Each new row is followed by its nearest point in the smallest flat space through zero that holds the last named rows.

K91, 4 rows:
| -.04 |  .30 | -.09 |  .14 |  .16 | -.15 | -.04 |  .32 |  .38 |  .24 | -.02 | -.06 |  .13 |
|  .26 |  .07 |  .15 | -.10 | -.12 | -.18 | -.09 | -.05 |  .08 | -.04 | -.29 |  .13 | -.19 |
|  .17 |  .21 | -.16 |  .09 | -.19 |  .05 | -.04 |  .01 |  .14 |  .02 | -.31 | -.22 |  .00 |
|  .35 | -.34 |  .01 | -.20 | -.02 | -.02 | -.24 |  .00 |  .03 |  .03 | -.17 |  .13 | -.01 |
New rows:
|  .00 |  .17 |  .03 |  .08 |  .00 |  .08 |  .00 |  .08 | -.18 |  .10 | -.13 | -.01 | -.03 |	| -.02 |  .11 | -.01 |  .04 | -.05 |  .00 |  .04 | -.02 |  .01 | -.02 | -.05 | -.05 | -.02 |
|  .05 | -.11 | -.05 |  .01 |  .02 | -.12 | -.17 |  .05 |  .05 |  .03 | -.33 | -.07 | -.06 |	|  .20 | -.02 | -.03 | -.04 | -.06 | -.03 | -.11 |  .03 |  .10 |  .04 | -.18 | -.01 | -.01 |
|  .01 | -.01 |  .03 | -.03 |  .00 |  .08 |  .18 | -.11 | -.08 |  .15 |  .04 |  .23 | -.14 |	| -.04 | -.03 |  .10 | -.04 |  .01 | -.04 |  .04 | -.06 | -.08 | -.05 |  .05 |  .09 | -.07 |
| -.14 | -.08 | -.14 |  .15 |  .15 |  .03 |  .00 | -.10 |  .06 |  .02 | -.23 |  .00 | -.08 |	|  .01 |  .03 | -.05 |  .03 | -.02 |  .03 |  .00 |  .01 |  .02 |  .01 | -.03 | -.06 |  .02 |
|  .38 | -.10 |  .34 | -.09 | -.01 |  .04 |  .02 | -.07 |  .08 |  .06 | -.05 |  .21 |  .00 |	|  .20 | -.14 |  .14 | -.15 | -.01 | -.13 | -.12 | -.02 |  .02 | -.01 | -.11 |  .19 | -.11 |

K870, 4 rows:
| -.17 |  .12 | -.16 |  .07 |  .18 |  .04 | -.24 | -.20 |  .02 | -.15 | -.01 | -.24 |  .12 |
|  .01 |  .15 | -.49 | -.17 |  .30 |  .34 | -.22 |  .10 |  .14 | -.14 | -.48 | -.08 | -.20 |
| -.23 | -.22 | -.18 | -.26 |  .07 | -.20 | -.20 | -.36 |  .08 |  .00 |  .02 | -.12 |  .02 |
|  .12 |  .02 | -.25 | -.36 |  .13 |  .09 |  .15 | -.21 |  .29 |  .05 | -.26 | -.05 |  .19 |
New rows:
|  .04 |  .01 | -.09 | -.08 |  .02 | -.09 |  .01 | -.07 |  .28 | -.01 | -.27 | -.13 | -.01 |	|  .03 |  .00 | -.15 | -.17 |  .08 |  .05 |  .02 | -.09 |  .12 |  .01 | -.14 | -.03 |  .05 |
| -.04 |  .22 | -.05 |  .23 |  .09 | -.24 | -.05 |  .07 | -.01 | -.09 |  .25 |  .10 | -.03 |	| -.07 |  .06 |  .10 |  .20 | -.01 | -.02 | -.08 |  .03 | -.11 | -.06 |  .13 | -.05 |  .01 |
| -.03 |  .25 | -.02 |  .23 | -.02 |  .06 |  .05 | -.02 | -.02 |  .38 | -.09 | -.03 |  .02 |	|  .07 |  .12 |  .04 |  .10 |  .01 |  .08 |  .06 |  .06 |  .00 | -.02 |  .00 | -.02 |  .07 |

K216 (4 x 13):
|  .10 | -.06 | -.32 | -.28 |  .04 |  .04 |  .01 |  .05 | -.18 |  .12 | -.13 | -.42 | -.10 |
| -.09 | -.31 |  .14 |  .04 |  .08 | -.05 |  .00 |  .26 | -.20 |  .17 | -.31 | -.28 |  .06 |
| -.08 |  .08 |  .08 |  .19 |  .06 |  .22 | -.05 |  .19 |  .24 | -.33 |  .11 | -.13 | -.19 |
| -.08 |  .27 |  .15 | -.01 |  .03 | -.01 | -.02 | -.11 | -.01 | -.31 | -.17 |  .11 |  .00 |
New rows:
|  .01 |  .11 |  .07 | -.12 |  .02 |  .00 |  .38 |  .07 | -.06 |  .01 |  .03 |  .02 |  .07 |	|  .00 |  .03 |  .00 | -.04 |  .00 | -.03 |  .00 | -.04 | -.04 |  .01 | -.04 |  .03 |  .02 |
|  .07 | -.06 |  .02 |  .12 | -.01 |  .03 | -.16 | -.06 | -.10 |  .03 |  .07 | -.01 | -.07 |	|  .00 | -.04 |  .00 |  .03 | -.01 |  .01 |  .00 |  .02 |  .02 |  .03 |  .04 |  .00 |  .00 |
|  .00 |  .03 | -.20 | -.01 |  .03 |  .38 |  .13 | -.12 | -.08 | -.24 |  .26 | -.15 | -.38 |	|  .07 |  .15 | -.24 | -.06 |  .02 |  .20 | -.02 |  .03 |  .16 | -.20 |  .19 | -.20 | -.22 |
|  .02 | -.17 | -.10 |  .05 | -.01 | -.17 |  .06 | -.04 |  .11 | -.38 |  .00 |  .04 | -.05 |	| -.02 |  .08 |  .03 |  .04 |  .01 |  .05 | -.01 |  .00 |  .06 | -.12 |  .02 |  .01 | -.04 |
|  .01 | -.02 | -.04 | -.01 |  .38 |  .07 |  .05 |  .02 | -.09 | -.02 |  .02 | -.09 |  .15 |	| -.01 | -.03 | -.01 | -.02 |  .02 |  .01 |  .00 |  .04 | -.04 |  .00 | -.07 | -.09 | -.01 |
